The rows come from 4 hidden closed curves, with some noise, and rows from the same curve form a group. Each curve winds through 8 dimensions. The rows are also pushed far along 5 directions, which tell nothing about the answers.
Known rows, each followed by its group:
9 -13 -4 -12 -3 11 15 -4 0 -10 -6 8 -25 -3 1 -27 -7 -7 7 10 -22 => q_149
-22 -27 10 2 -7 -22 27 -2 -11 -6 0 7 -8 -3 4 -11 2 3 16 -23 -5 => q_223
-16 -12 13 -14 -8 -18 8 -8 -20 -14 0 12 -16 -2 -13 -10 -9 10 19 7 2 => q_149
26 20 -14 -7 -20 23 24 -3 22 -29 -21 -9 -24 43 15 -18 40 -11 -17 40 -30 => q_149
34 7 -37 -8 37 14 0 13 2 31 -12 5 17 -4 16 13 16 3 3 10 -1 => q_693
0 -17 21 18 3 -10 -15 -5 -19 7 9 10 2 -14 -11 9 2 0 0 -19 14 => q_693
38 2 -31 1 10 -3 16 -11 1 32 -22 -5 -10 13 27 -12 28 2 -23 17 -31 => q_693
-15 54 49 20 17 4 -27 -3 -10 -17 6 -10 41 17 -35 16 11 9 -15 -37 -1 => q_223
19 18 2 -7 0 13 15 -3 8 -2 -6 -10 -6 21 6 -6 16 -21 10 17 -18 => q_223
-40 -30 17 -13 -54 -3 24 -4 10 -62 6 -8 -29 22 -4 -20 -1 8 8 -8 -2 => q_223
18 -48 -24 11 56 5 -29 34 -19 37 32 42 17 -18 4 13 19 -18 -54 -2 11 => q_384
0 7 -9 4 -12 7 -17 19 -4 10 15 -5 9 13 9 23 9 -14 4 -2 1 => q_223
8 -34 21 11 15 3 8 -2 -13 -8 -5 13 -20 -31 -17 -4 -1 26 -1 -5 25 => q_693
32 2 -16 12 5 13 3 8 2 37 -3 -1 5 -21 14 28 9 -3 23 4 5 => q_384
-10 -41 -41 2 -7 2 4 41 4 19 24 23 -2 -19 26 15 -23 -19 6 2 12 => q_149
10 66 34 11 -40 14 6 -35 24 -32 -25 -45 -2 33 -11 -7 9 14 -6 2 -23 => q_384
13 -7 -13 -6 4 7 13 -9 2 5 -10 0 0 3 10 -5 13 -1 10 -7 -18 => q_693
-18 -38 -10 -23 -2 23 13 21 30 -51 31 6 -8 29 1 -27 -8 -23 -55 14 -6 => q_693
-25 -23 16 -4 16 -19 -13 4 -13 -22 12 33 -2 -16 -24 -5 -15 -2 3 10 32 => q_149
-6 34 13 13 -7 -18 4 -16 8 1 -11 -13 17 10 -1 7 3 2 0 0 2 => q_149
-21 -16 5 3 3 -11 -8 15 -11 -1 12 14 6 -20 -11 15 -15 13 7 -6 29 => q_223
-14 -14 -34 11 -11 -21 -1 13 7 27 8 11 17 -22 24 20 -35 -13 17 -7 23 => q_149
29 3 -16 2 -3 -7 13 -11 5 17 -12 3 -14 11 18 -6 15 -20 -6 36 -10 => q_149
6 -7 5 -2 26 -10 -12 -4 -13 29 10 18 9 -24 -8 6 -3 -17 10 4 5 => q_384
-26 -43 -8 -9 7 -17 22 3 -3 -3 10 20 -2 -23 -2 -7 -11 18 -8 -10 4 => q_149
-25 -40 10 5 22 -9 -5 7 -12 -5 19 46 10 -50 -26 7 -19 12 0 -11 23 => q_223
7 13 22 -1 -11 17 -6 -17 8 -24 0 -6 -7 14 -15 -11 13 -13 -2 4 -15 => q_693
-19 -4 48 -2 0 -24 13 -29 -18 -18 -6 3 -6 -1 -23 -13 5 -3 34 -15 3 => q_384
-7 -28 11 -14 -4 -12 52 -30 2 -28 -24 10 -38 -2 -6 -46 26 33 -23 15 -36 => q_223
-37 9 41 -4 -53 -25 17 -39 -2 -42 -19 -12 -23 0 -19 -17 -19 13 56 -10 0 => q_149
12 27 19 14 -23 2 2 -12 -4 -1 -5 -15 -1 24 3 5 10 -12 9 -6 -15 => q_693
-20 -4 28 3 15 -15 -10 2 -21 -14 9 9 7 -2 -25 4 -10 19 -11 -13 23 => q_384
46 -19 -23 1 37 7 13 9 -15 31 -10 17 -6 -15 10 7 -9 6 1 16 14 => q_384
-9 6 10 14 -15 -1 -1 1 -5 -10 -1 -1 8 -5 -8 18 -4 24 3 -14 10 => q_223
7 10 13 -5 25 -5 7 -15 1 -4 -17 0 -8 -11 -15 -16 9 24 -13 19 5 => q_693
1 -7 -32 -3 -21 2 3 1 2 22 -3 4 -10 -8 21 -4 -8 -8 19 0 -24 => q_693
22 33 -57 -27 -43 30 43 12 38 -18 -27 -21 -28 47 41 -20 11 -3 -3 52 -51 => q_223
13 38 17 10 -36 5 6 -18 1 -16 -13 -21 -8 46 4 2 51 -4 -11 10 -35 => q_223
5 32 3 2 28 6 -12 13 -1 10 5 13 25 -3 -12 10 3 -11 -4 8 -4 => q_223
33 33 11 13 12 12 -2 5 -5 0 1 1 9 39 -1 12 46 -18 -34 23 -17 => q_223
-13 -1 2 1 -19 -11 -9 -16 -6 15 -1 -1 -2 -14 0 3 5 4 16 -11 -13 => q_384
52 44 -33 31 4 9 -5 1 10 62 -17 -20 37 0 32 50 13 -9 20 -4 4 => q_149
28 64 18 17 -7 3 9 -26 6 18 -27 -32 19 18 5 11 2 -9 32 -14 -18 => q_384
-3 4 32 5 -27 -11 26 -30 -4 -14 -18 -15 -15 8 -5 -4 28 7 36 -14 -15 => q_384
10 -50 -12 -4 12 -13 50 -10 -10 26 -15 13 -23 -45 10 -10 -13 36 14 -4 -3 => q_223
10 -40 -47 -15 -3 0 39 12 18 1 -15 7 -26 -16 28 -13 -19 14 4 28 15 => q_693
19 -15 -12 -5 5 19 10 11 -1 11 -2 5 -8 -23 2 16 -10 12 26 9 12 => q_384
46 22 -23 4 -31 10 29 -19 19 15 -37 -34 -25 18 31 2 21 9 14 32 -13 => q_693
-19 20 30 4 -26 -7 -3 -13 -1 -27 -4 -9 -22 20 -10 -26 10 -5 -9 4 -21 => q_149
19 -3 -12 -15 -26 1 59 -30 17 -9 -35 -13 -40 2 14 -31 7 30 4 31 -35 => q_223
2 0 -19 5 -9 28 -28 34 12 1 35 9 15 11 10 15 -23 -50 -5 -1 1 => q_149
1 31 18 1 3 -12 -1 -6 -6 -13 -14 1 -2 14 -12 -2 7 3 8 21 10 => q_149
22 47 -31 -10 -22 23 11 6 14 3 -25 -22 -9 33 24 -2 29 5 5 23 -44 => q_693
9 21 -27 23 -7 -22 -20 5 -12 68 -2 -5 26 -30 24 42 -35 -6 44 -17 21 => q_384
-16 16 32 -2 -14 -11 12 -37 5 -29 -28 -16 -12 -5 -20 -21 4 31 15 -7 -4 => q_693
0 -33 -16 -18 -40 3 55 -9 19 -31 -23 -2 -51 -3 14 -26 4 24 16 34 -9 => q_384
-21 -56 -27 4 -36 2 8 13 11 -10 17 16 -5 -24 15 7 -53 -14 31 -24 22 => q_223
5 -15 27 -13 34 -8 1 -11 -19 -15 8 21 -10 25 -18 -29 56 -15 -46 18 -28 => q_384
12 -8 13 5 -12 16 22 -6 11 -21 -1 -10 -7 10 -2 -6 1 2 -7 -7 -7 => q_384
0 -36 -43 -17 -10 -16 33 1 11 15 -14 7 -19 -20 29 -3 -10 4 31 22 11 => q_693
-19 11 2 12 -35 -29 -2 -14 2 13 -7 -2 4 -19 6 17 -38 -9 59 -4 24 => q_149
9 30 -25 10 -8 -14 7 7 6 24 -13 -17 16 20 28 18 -10 -6 12 0 6 => q_693
-21 2 20 -8 -17 -12 8 -14 4 -10 9 -1 -2 -2 -9 -8 -16 -20 26 0 -5 => q_384
11 -40 0 -14 27 -12 43 -9 -24 31 -19 16 -33 -48 -1 -18 15 41 18 8 -13 => q_149

New rows, each followed by its group:
8 2 4 18 1 -17 2 -4 -5 23 -9 -9 6 -20 6 22 -20 12 23 -6 36 => q_693
37 38 -10 9 3 9 4 -8 2 12 -32 -9 -1 11 10 10 30 8 14 20 -5 => q_149
-10 40 -5 -4 -57 20 6 -1 44 -59 6 -24 2 68 14 -17 -23 -53 -10 14 -25 => q_149
-10 26 0 2 -24 -4 2 7 15 -19 1 -6 2 29 7 1 1 -21 2 16 -1 => q_384
-5 -36 -4 -17 -6 4 32 -5 -2 -25 -6 15 -27 3 2 -29 16 3 4 3 -23 => q_693
-51 -1 76 12 7 -39 -2 -41 -29 -8 -5 9 12 -55 -53 3 -5 39 48 -49 16 => q_223
-48 21 46 -8 -20 -8 11 -11 11 -52 8 1 6 4 -31 -14 -20 -5 21 -9 -4 => q_223
8 -19 -14 6 -6 -11 15 -4 1 33 -3 6 8 -36 12 31 -9 4 45 -3 18 => q_149
-30 -50 -27 -4 2 -25 -9 11 0 15 15 26 9 -42 8 13 -39 -7 29 -9 43 => q_693
7 16 9 17 -9 3 -2 0 -4 9 -9 -10 -2 -1 4 8 23 8 5 -12 -9 => q_149
0 22 25 -2 2 -9 -5 -11 -21 -16 -12 1 -6 17 -18 -5 11 13 4 5 -1 => q_149
-10 -20 -5 -4 -10 5 -11 19 -4 -3 23 7 -2 7 4 9 9 -17 -5 -1 0 => q_223
4 32 -24 18 7 1 -19 22 -3 43 1 8 38 -32 6 45 -35 9 32 -15 19 => q_223
1 1 -2 -7 9 9 15 1 -1 -5 -12 -1 -3 -5 -4 -7 11 28 -2 -7 -14 => q_223
0 -44 -23 -1 -27 -27 50 -5 1 17 -11 7 -25 -26 30 -3 -46 -11 66 2 17 => q_384
20 -5 7 9 -15 8 -5 -7 -1 -6 4 -1 -7 13 1 9 7 -14 -2 7 3 => q_384
14 -29 7 11 20 -6 1 -7 -15 22 -11 21 -20 -49 -6 -9 -7 3 28 -3 15 => q_149
-8 11 -12 -11 -17 4 8 19 4 -17 8 0 2 30 8 8 -1 -8 -1 15 -6 => q_149
-23 26 36 12 7 -13 -25 9 -23 -12 14 2 24 9 -26 22 -6 6 2 -22 22 => q_149
-5 20 30 11 -5 7 5 -2 0 -21 5 -3 16 19 -14 5 10 -10 0 -20 -13 => q_223
25 11 -21 -13 -12 18 35 -10 16 2 -33 -28 -18 4 18 -1 24 34 17 15 -14 => q_693
0 -25 -5 -18 1 16 19 5 15 -21 4 0 -23 -5 -2 -18 9 13 -26 25 -6 => q_693
3 -7 14 16 7 -11 -8 -6 -17 8 6 17 4 -1 -8 7 32 3 -24 -3 -8 => q_223
19 -77 -4 -18 45 -9 52 -11 -30 12 -24 41 -44 -46 -4 -32 39 41 6 13 -11 => q_693
13 -13 -13 -15 8 6 22 -13 4 -7 -24 7 -29 -8 2 -31 23 22 -13 22 -27 => q_693
4 -6 -27 -13 -17 -11 27 -5 13 6 -19 -8 -14 2 24 0 2 3 27 23 3 => q_693
-31 35 10 4 -3 -9 -34 2 2 -21 10 -2 29 28 -12 2 1 -14 -18 -16 -2 => q_693
22 -34 -41 -6 26 -20 19 2 -9 50 -20 16 -7 -42 23 13 1 18 30 19 23 => q_693
11 22 14 -11 -11 15 20 -19 13 -34 -15 -10 -15 29 -6 -31 7 -9 -7 16 -29 => q_149
14 3 1 -4 -22 17 6 -11 10 -13 -8 -5 -15 9 2 -7 10 -11 13 10 -17 => q_693
42 25 3 0 43 5 -10 -5 -22 43 -14 5 11 -22 -11 19 9 14 21 13 7 => q_384
-7 -27 19 10 29 -5 -9 17 -17 -9 27 34 10 -7 -20 8 14 -7 -32 -3 15 => q_223
24 -20 -13 16 29 -5 -12 5 -9 33 5 19 4 -28 3 11 -12 0 -22 9 24 => q_384
-31 -17 21 -2 -6 -4 2 3 2 -21 8 2 -5 -33 -21 -1 -31 25 16 -13 27 => q_693
15 5 -21 12 -27 -1 31 -8 21 20 -15 -17 7 -6 28 22 -5 -2 37 -5 2 => q_149
17 -23 5 4 28 -2 -9 -6 2 4 7 8 -6 -4 -7 -9 15 0 -52 18 12 => q_693
-8 -8 41 -12 0 -4 1 -25 -4 -41 6 12 -17 11 -32 -22 17 -11 -9 24 -3 => q_149
-13 -22 17 -12 27 -27 28 -22 -14 10 -12 6 5 -28 -12 -3 8 28 29 -18 8 => q_693
6 -17 -50 -12 -40 23 0 23 23 -16 11 2 -15 38 35 -2 15 -32 -17 24 -21 => q_693
12 5 16 20 -3 13 -12 4 -3 -10 0 -3 -1 -4 -10 8 -5 7 -4 -8 18 => q_693
-4 52 28 21 -21 4 -40 -2 15 -21 17 -29 28 45 -9 18 -3 -28 -34 -3 15 => q_693
4 41 41 12 13 -7 16 -33 -4 13 -31 -22 24 -33 -24 20 1 42 54 -29 11 => q_149
4 2 26 17 -12 3 0 -6 -5 -2 9 -4 10 2 -8 18 0 -9 14 -19 6 => q_223
0 -9 13 -11 -3 16 -8 -2 -1 -24 16 9 -1 15 -16 1 19 -12 -13 9 -9 => q_149
-22 -17 36 -2 14 -11 2 -13 -4 -11 0 -2 1 -43 -32 4 -15 37 17 -16 34 => q_693
-15 -25 -8 -21 -1 -9 7 -1 -1 -18 2 22 -21 -3 -5 -18 18 8 -15 30 -8 => q_149
-1 -12 19 11 12 -5 2 7 -11 -10 14 21 6 1 -12 8 13 -7 -13 1 10 => q_223
-21 -4 -27 -9 -16 11 -14 24 6 -7 12 10 3 -2 8 3 -9 -4 6 -2 -8 => q_693
-5 -29 -41 -12 -9 25 7 36 30 -18 28 8 3 13 21 -6 -43 -38 -17 9 6 => q_693
32 -22 -32 -17 11 1 45 0 -2 25 -20 4 -29 -17 18 -14 -11 27 -1 32 -12 => q_384
12 8 -8 -7 -4 22 -10 1 9 6 6 2 2 4 3 6 23 -23 9 12 -21 => q_384
-5 -11 -14 17 1 9 -20 29 -4 9 18 12 26 -14 4 36 -16 -6 17 -26 28 => q_149
6 32 35 6 -6 -8 1 -27 -1 -17 -18 -21 -6 17 -16 -6 14 14 -3 5 2 => q_223
2 0 -4 9 -10 8 -4 -6 15 -2 -5 -3 1 -19 -1 1 -20 12 -3 -3 8 => q_384
44 29 -16 12 26 10 -8 11 -20 35 -17 2 8 16 13 19 46 4 -8 12 -14 => q_693
18 25 8 -15 -18 17 37 -15 18 -18 -15 -25 -19 23 1 -18 -2 9 -5 23 -31 => q_384
9 45 -3 -3 -17 5 18 -15 25 -7 -24 -20 0 12 7 -6 -2 -3 21 18 -17 => q_149
